Every row belongs to one group in each of 4 separate groupings. Each group adds its own fixed numbers to the row, and there is some noise. The rows also spread widely along 12 directions, which tell nothing about the answers.
(in the rows, 128 means zero)
Known rows, each followed by its group in each grouping:
[143 137 141 123 138 173 162 168 120 137 131 130  86 130 163 133 111 124
 131  81 124 147 115 131 152 104 147 164 111 151 106 135 111 133 152 123
 120  68 118 178  54 119 103 148 173 151 124] -> J126 tikel F ridi
[ 86 147 120 125 125 105 119 171 162 118 127 158 156 119  81  84 130 122
 170 132 112 171 156 113  93 135  93 145 115 145  89 149 115 132 130 102
  78 123 162 134 111 117 109 157 126  99  99] -> J100 Bivu F tamo
[138 172 108 153  84  28 134 135  92 142 149 125 100 110  91  58 161  76
 166 147 209  85 112  93  80  92 140 128 120 111 162  93 179 117 122 138
 112 127 138 117 174 126 124  98 106  94 125] -> J796 Bivu Z Pusa
[131 148 130  98 182 146 162 159 114 151 105 137 155 187  77 157 105 152
 120  89 133 148 128 120 123 137 130 151 122 155 107 189 104 132 138 110
 109 144 109 136  63 174 138 137 176 167 131] -> J344 tikel Z Pusa
[ 93 134 113 147 110 127 112 130 132 119 134 122 106 145 130 161 124 142
 110 150 168 132 129 106  96 135 164 128 119 109 121 124 108 118 142 106
 119 153 125 152 109 102 131 107 150  94 138] -> J796 vadet S Kasub
[144 103 170 192 109 205 152 119 102 120 123 111 154 105 105 125 123 118
 117 129 126 123 151 120 135 184 171 158 143 159 121 127 123 123  88 107
 166 115  44 148  90  97 127 163 135 119 132] -> J344 vadet S tamo
[152 121 173 171 114 110 158 134  70 139 135 129 164 155  51  79 106  69
 118 138 150 106 155 147 134  92 106 137 126 125 140 109 166 154 105 147
 158 107  99 102 130  83 150 132 153 148 108] -> J953 tikel Z gafab
[161 121 202 129 169 142 160 118 143 171 137 131 160 137 163 147  92  95
 120  85 149  90  98 132 148 139  62 150 173 116 120 141 148 127 148 149
 151 106  94 109 115 143  81 188 103 137 118] -> J126 vadet F Kasub
[121 156 112 115 151 154 156 168 157 128 148 135  42 134 188 137 155 123
 138 100 114 128 115 110 154 107 139 163 118 110 110 120 124 122 158 102
  83  89 173 168  87 106  93 151 136 138 122] -> J953 Bivu Z ridi
[150 124 122 132 189 127 143  91 140 100 108 115 161 190 106 140 167 146
  86 144 115 165 200 124  81 174 133 124 129 152 116 105 112 160 105 119
 147 184 108  98 112 109 145 163 112  98 151] -> J100 Bivu S gafab
[ 84 144 139 141 104  58 126 165 121 130 133 156 168 130 111  66 100 103
 170 105 159 169 147 138  87  65  90 124  83 151 121 126 118 149 130 108
 106  99 154 122 135 126 134 145 136 121  94] -> J126 tikel S Pusa
[145 101 162 143 154 169 119 114 148 158 125 110 128 127 149 172 116 134
  75 144 179  63  94 126 127 158 133 125 145 114 114 109 149  92 123 138
 139 173 107 134 121 135 129 153 138  68 150] -> J100 tikel S Pusa
[100 154 105 142 126 122 127 103 129 110 130 114 130 158 117 129 134 137
 122 123 149 174 150  88  76 159 167 143 138 129 127 146  97 143 107  97
 137 150  71 142 113 106 109 123 134 140 150] -> J344 Bivu F Pusa
[186 125 157 165 117 138 161 138 118 115 125 103 110 123  99  56 146  62
 140 138  93 128 161 147 132 129 125 158 150 147 120  74 194 130  99 150
 152  89  90 106 124  68  97 163 106 128 135] -> J100 Bivu F ridi
[ 59 130 154 175  70 141 111 148 121 152 144 142 141 128 129 112  74 131
 137  91 181 135 111 140 138 112 115 123 103 103 113 136 105 120 111  61
 137 108 107 152 141  79 139 128 158 155  96] -> J344 tikel Z gafab
[ 91 116 150 171 113 151 137 120 114 123 135 155 178 141 103 127  95 140
 127 122 147 168 165 124 126 150 133 135 115 132 108 137  96 164 104  89
 143 126  86 126 113  82 162 155 152 131 104] -> J953 Bivu Z ridi
[120 168 101  94 156  70 146 153 102 125 148 127  84 197  74 136 149 105
 139 131 157 120 149 104 116  80 140 133 100 101 148 146 127 142 162 134
 100 148 185 124 104 131 133  87 150 154 126] -> J796 vadet S Pusa
[ 98 144 130 169 114 101 157 132 107 135 170 140 127 116 136  86 164  99
 160 124 178 106 165  96 137  88 123 134  77  88 139 103 116 146 120  95
 124 112 183 142 144  88 150 152  99  96  93] -> J953 tikel Z tamo
[161 127 125 126 170 127 131 138 165 117 126 109  87 119 135 138 189 106
 107 174 118  94 135 107  89 141 138 144 140 128 115  97 160 102 139 159
  85 164 162 129 112 129  95 147 105  44 160] -> J100 vadet S Pusa
[137 149 138 165 113 107 148  94 122 125 145 108 115 129 130  90 149  68
 128 143 147 121 150 108  92 128 138 140 155 109 147  96 156 127 102 131
 150 123  92 112 159  76  93 134  96 128 148] -> J796 tikel Z Pusa
[ 80 169 110 157  90 116 143 130 124 129 143 128 136 146  84  91 120 138
 168  85 175 131 130 103 133 149 121 121 116 109 113 138 127  98  99  55
 145 152 103 134 170 111 140 126 113 162 110] -> J953 tikel S tamo
[109 128 137 114 156 178 134 164 155 137 147 141  71 144 165 166 116 125
 114 118 115 124 109 116 146 123 133 166 131 105 110 154 105 125 173 116
  95  96 159 167  67 100  94 140 159 136 116] -> J796 Bivu F Kasub
[132 107 150 150 149 164 138 120 122 150 158 122 117 111 172 151 155 122
 112 138 180  78 132 108 164 142 136 141 104 100 136 113 114 142 131 122
 125 132 153 146 111 114 159 173 117  73 111] -> J344 Bivu S ridi
[108 121 135 166 143 136 160 115 162 101 115 141 189 105 173  81 148 119
 141 110 106 186 188 130  85 148  88 140 123 176  97  95 111 143  97  79
 127 120 114 122 140 111 115 219  78  76 116] -> J953 tikel S Kasub
[149 111 129 149 142 148 134 140 142 109 113 129 153 106 122 109 160 129
 130 151 122 145 163 121  95 163 123 140 119 171 100 103 132 122 106 113
 103 151 120 126 112 129 137 180 102  56 137] -> J344 vadet S ridi
[183 181 106  93 168  76 165 167 119 142 109  87  81 186  95 100 162  95
 128 101 132 110 120 130 104  81 108 139 132 132 120  97 192 102 153 139
 100 138 153 108 124 153 100 121 120 146 156] -> J344 tikel Z Kasub
[136 101 190 163 130 195 166 169  94 164 143 144 160 115  57 120  82  91
 127 119 137  60 109 140 196 136 104 164 138 121 112 156 150 114 126 125
 138  97 119 132 102 110 149 154 166 141  88] -> J953 tikel Z Kasub
[ 81 144 121 146 110  84 107 129 125 132 125 141 164 164  72 111 102 149
 141 120 181 142 141 129 104 142 106 107 108 119 112 130 121 132 109  81
 128 171 121 114 157 112 164 124 132 126 114] -> J100 Bivu S gafab
[142 155 116 155 111 112 141 104 110 143 157  92 101 124 172 106 163 114
 136 114 209  99 130  97 124 120 140 120 103  94 142  87 134 126 114  97
 153 138 120 150 158 106 140 143  90 101 138] -> J344 tikel F ridi
[165 154 158 111 179 161 155 111 152 161 135 116 137 117 126 159 129 103
 110 125 143  88  98  84 124 189 123 163 205 117 127 177 139 100 140 160
 137 147  67 141 104 160  58 157 123 128 149] -> J100 tikel F tamo
[ 91 181  68 107 135  63 126 157 134 112 125 131 118 156  74 103 159 139
 150 140 158 148 137  86  65 111 137 123  98 135 120 143 124 115 134 101
  65 177 161 138 140 151 129  94 138 105 136] -> J953 tikel S Pusa
[155 161 127 127 176 116 181  98  91 136 119 140 191 151 122 132 135 144
 130  77 164 174 150  86  90 170 139 154 136 174 132 178  73 157 119 108
 151 132  54 147  85 172 126 162 132 151 134] -> J126 tikel F gafab
[134 150 120 103 174 150 149 154 144 131 139 124 108 147  71 142 144 110
 118 139 123  86 117  92 136 159 128 155 155 119 122 169 137 103 149 136
  91 157 143 134 112 143 107 125 136 125 127] -> J953 tikel S Kasub

New rows. What belongs after each?
[148 144 152 116 168 153 145 116 150 177 130 119 130 162 116 148 109 139
 134  76 172  54  79 114 163 186  81 136 171  90 104 155 168  80 122 108
 151 174  96 107 154 158 112 163  93 151 132] -> J100 Bivu F Pusa
[126 165 134 156  81  64 131 144 108 130 132 110 102 150  64  82 120  70
 147 133 156 119 127 125  95  87 137 133 139 106 143 105 180 121 118 140
 137 125 107 109 149  86  97  91 139 151 135] -> J100 vadet Z Pusa
[129 130 152 156 139 124 165  97  93 105 171 136 143 137  88  93 165  56
 134 171 109 143 215 102 132 136 146 158 138 107 160 129 114 193 110 149
 147  96 133 107 115  46 126 144 111 132 104] -> J796 Bivu Z ridi
[150 144 106 117 182 124 149 105 155 116 125  99 106 191 154 144 163 133
  94 124 130 144 165 122 103 129 120 121 126 122 119  80 141 132 125 114
 136 169 130 110 136 112 125 153 105 117 161] -> J953 tikel S ridi
[113 148  92 136 103  92 112 141 121 115 153 132 119 101  99  96 161 114
 143 184 165 135 147  79  73 128 156 137 104 122 131 124 119 131 126 128
  92 140 147 157 128 103 135 104 136  64 129] -> J796 tikel F ridi
[149 153 145 124 180 147 186 110 104 138 145 126 124 162 144 140 150 101
 131  92 127 147 163 107 150 141 144 167 143 123 148 151  98 177 134 126
 148  93 104 132  82 115 111 165 124 179 121] -> J344 Bivu Z ridi
[159 167 118 123 176 136 194 139 146 126 169 122  68  84 164 102 212  51
 146 131 111  85 137  70 137 130 137 187 159 106 150 137 140 124 150 148
  84  88 174 155 116 116  52 164  83 107 123] -> J953 tikel Z Kasub
[126 122 125 126 174 189 144 155 156 140 117 132 132 156 133 154 129 176
 114  99 128 127 133 111 136 155 118 140 102 138  72 138 114 103 129  83
 108 152 140 154  89 142 144 169 129 105 131] -> J953 tikel F tamo
[161 156 148 132 152  77 176 145 100 142 152 120 136 129  72  66 162  50
 156 134 145  86 152 114 136 103  91 148 136 121 148 115 175 133 130 162
 119 117 154 107 142 135 111 148 101 123 105] -> J953 tikel S tamo
[138 155 104 118 134 114 148 187 111 144 118 126 108 167  80 101 126 141
 158  86 152 115 121 131 135  95 116 132  81 134  96 130 151 100 131  95
 109 135 163 141 105 144 156 125 150 139 122] -> J100 tikel F Pusa
[ 93 162 112 141 139  70 146 100 103 135 161 128 120 168 161 132 151 130
 138  91 212 129 152 104 130 104 129 117  92  83 155 118  88 168 137  92
 148 140 153 141 142 111 153 133 113 138 109] -> J100 Bivu S gafab
[104 120 154 174 109 181 159 136 108 123 143 144 152  98 120 100 118 110
 153 112 125 150 172 125 161 152 145 155 117 147 118 137  97 147  95  94
 150  88 101 156 102  81 143 171 147 136  98] -> J100 tikel S ridi
[137 103 123 140 148 118 122 138 160 140 128 143 138  99 170 103 170 148
 140 142 169  81 124 116 104 148  89 123  90 139  93  74 158  93 117 100
  88 167 192 117 152 154 168 197  66   4 122] -> J796 Bivu S Pusa
[111 178  94 118 125 105 141 165 140 134 122 131 129 136  41  81 148 138
 181 104 146 117 119  98 119 179 109 141 131 137 105 160 152  81 115  81
  92 166 124 120 148 160 122 130 101 140 121] -> J344 Bivu S tamo
[108 149 130 110 142 173 150 190 118 159 110 143 133 173  82 155  81 176
 133  69 144 137 103 125 155 135 136 148 100 143  85 182 102 103 144  74
 110 127 117 158  61 161 149 128 193 174 114] -> J344 tikel Z tamo
[168 118 178 149 143 195 181 169  76 159 160 140 106 125  85 122 123  81
 142  95 138  53 111 121 214 122 119 178 124 114 124 165 144 129 142 131
 131  83 134 159  74 115 133 158 154 162  85] -> J953 vadet F gafab
[126 109 165 158 153 161 146 109 120 149 136 145 199 145  91 145 105 137
 106 127 161 100 138 113 136 175  98 133 141 119 114 157 115 131 101 106
 144 164  97 114 133 125 161 163 130 112 107] -> J953 tikel Z gafab
[ 59 139 128 174  81 116 135 126 108 132 165 137 137 162 125 114 102 136
 166  87 192 136 157 126 161 108 112 106  77  84 123 119  98 154 112  50
 152 133 139 136 159  73 175 137 124 156  90] -> J953 vadet S ridi
[121 151 114 142 106  79 130 151 100 136  99 143 145 150 136 123  99 159
 125 108 183 178 118 131  59  97 158 132 105 174 112 114 113 135 141  96
 126 107  88 146  85 143 143 126 178 113 136] -> J796 Bivu Z Kasub
[160 147 111 111 157 133 158 170  99 139 101 136 141 175  50 117 120 166
 130  93 140 130 127 118 120 143 126 143  96 170  90 152 129 107 129 106
 115 147 120 140  76 167 167 123 162 142 133] -> J126 tikel F gafab
[152 192  94 112 134  99 180 174  98 131 124 115  97 129  93  79 156 105
 180  86 154 137 122 101 129 115 141 155 115 162 133 150 136 113 133 109
 104 109 114 152 105 168 113 126 139 162 128] -> J344 tikel S ridi
[120 132 140 137 156 175 164 129 137 121 131 134 151 129  98 129 131 122
 129 107 106 131 152 104 134 186 124 161 146 144 110 166 105 119 117 110
 125 126 110 134 108 123 116 163 114 136 116] -> J126 tikel S Kasub
[125 174 101 113 130  89 135 155 122 133 120 107  73 158 122 115 145 125
 133 105 166 127 107 112  98 104 155 138 116 131 132 125 142 114 144 118
 102 132 128 143 112 151 107 108 144 141 147] -> J344 Bivu S Pusa
[136 135 152 135 152 145 149 129 128 131 137 141 175 108  35 106 131  83
 141 153 109 113 148  90 116 194 120 175 185 138 129 192 134 130 110 156
 115 136  90 115 113 126  93 145 126 124 116] -> J100 Bivu F Pusa
[137 136 156 125 141 149 151 176 108 164 121 158 143 121 127 146 102 137
 148 100 164 110  98 120 146 131 125 159 122 155 109 167 113 112 159 110
 112 109 121 159  62 178 129 155 167 124 108] -> J796 vadet S tamo
[135 120 124 139 150 125 129 119 140 125 158 128  82 109 202 144 183 116
 102 173 158 112 148  99 103 113 157 139 105 104 137  80 117 149 148 140
  99 124 182 147 105  95 131 147 116  42 135] -> J796 Bivu Z ridi
[134 165 129 149 119 107 166 152  94 119  95 124 158 171  68  87 108 124
 145  90 115 191 171 141  97 112 144 145 118 176 108 122 132 139 102  99
 158 101  71 121  91 114 124 135 165 177 133] -> J100 tikel Z tamo
[113 128 161 123 146 147 116 123 158 128 152 119 109 154 108 148 111  82
  92 168 109 124 139 122 116 131 128 149 165 104 133 138 131 129 146 163
 123 127 120 124 105  81  76 118 152 140 137] -> J796 tikel S tamo
[125 152 127 131 117  98 133 150 163 131 142 112  69 141 156 102 148  88
 152 115 139  96 115 133 119  97  86 131 130  93 117  78 180  92 147 112
 112 126 172 118 162  98  86 142  85 119 129] -> J796 vadet S Kasub
[113 154 128 133 127  95 138 152  94 127 137 125 138 175  53 107 113 108
 137 125 153 144 167 133 131  97 127 123  98 121 133 132 126 156 129 125
 131 131 139 120 117 102 156 109 166 154 113] -> J100 tikel S ridi
[149 151 120 116 162 136 160 129  95 130 120 143 175 182  53 131 113 148
 140 108 131 162 161 106 125 174 130 149 131 160 116 183 101 152 120 109
 142 147  80 122  82 145 158 138 154 166 124] -> J796 Bivu F ridi
[ 94 153 151 153  91 112 144 129 103 166 168 148 116 115 138 123  96 114
 159  91 215  90  93 101 161 123 135 136 116  84 149 152 113 139 139 101
 140  98 121 150 137 113 136 120 140 157  94] -> J126 Bivu Z ridi
[127 145 110 137 139 122 146 136 139 131 144 114  63 139 195 136 176 145
 136 101 171  96 124 107 135 110 145 125  73 102 119  83 126 113 145  91
 119 134 188 162 113 121 136 142  94  90 133] -> J126 vadet S tamo
[159 166 123 158 128 109 170 102 102 119 150 104  94 117 136  96 169  69
 124 125 160 115 131  97 107 129 158 156 160 130 165 117 143 133 114 139
 150 109  72 147 137 105  80 130 118 140 144] -> J953 tikel S gafab
[ 89 154 160 108 158  99 134 149 149 143 158 144 120 140 147 131 117  77
 133 120 133 148 132 123 124  87  95 153 137 106 140 151 106 165 173 145
  98  92 161 131  95 120  74 149 139 150 100] -> J344 Bivu S tamo
[115 159 118 136 118 121 134 136 134 137 161 119  92 126  97  98 154 102
 152 121 165  74 118  94 141 147 112 135 133  73 125 136 144  95 118 105
 119 150 155 146 165  94 115 119 100 125 119] -> J100 tikel F gafab
[171 137 151 141 127 135 167 162  68 149 118 125 139 149  43  91 102  91
 142 110 147  88 120 140 152 122 126 153 131 156 125 144 168 105 115 133
 147 113  91 118 104 145 148 127 160 160 119] -> J796 tikel S Pusa
[137 113 143 177  87 126 123 153 116 140 123 130 123 125 149  82 119 136
 143 110 165 116 130 148 124 102 114 126  79 141  93  55 165 106 113  86
 144 103 131 137 130  97 153 169 114  83 120] -> J796 Bivu F tamo
[169 136 140 139 150 143 158 122 118 153 113  99 134 152  91 119 125 117
 124 103 162  67 111 128 143 162 112 134 146 126 117 114 176  83 101 121
 159 164  88 111 147 147 136 149 111 131 145] -> J100 tikel S Pusa
[148 190  91  99 171  70 173 158 129 110 107 145 134 169  91  95 161 128
 150  97 115 190 145 104  68 123 120 159 135 177 117 152 126 142 140 109
  89 127 111 123  96 163  94 140 134 156 135] -> J953 Bivu Z gafab
[148 154 155 149 155 123 186  92  86 144 157 109 115 118 184 133 151  71
 125 103 181 112 138  98 133 112 167 160 143 118 174 138 105 160 134 150
 167  91  89 155 100 126  93 154 129 141 135] -> J100 tikel S Pusa
[144 105 139 154 171 161 156 109 114 127 128 134 172 109 131 145 166 135
 108 153 146 116 172  93 105 169 158 144 113 145 120 131  96 144 107 127
 124 149 133 143  88 133 156 174 124  47 129] -> J100 tikel Z Pusa
[139 165 122 161 103  96 159 153  83 128 132 115 113 104 109  85 139  88
 146 126 174 121 130 114 107  95 164 149 116 149 145 115 139 127 131 132
 128  92 113 159 110 128 116 120 154 113 127] -> J100 tikel S Kasub
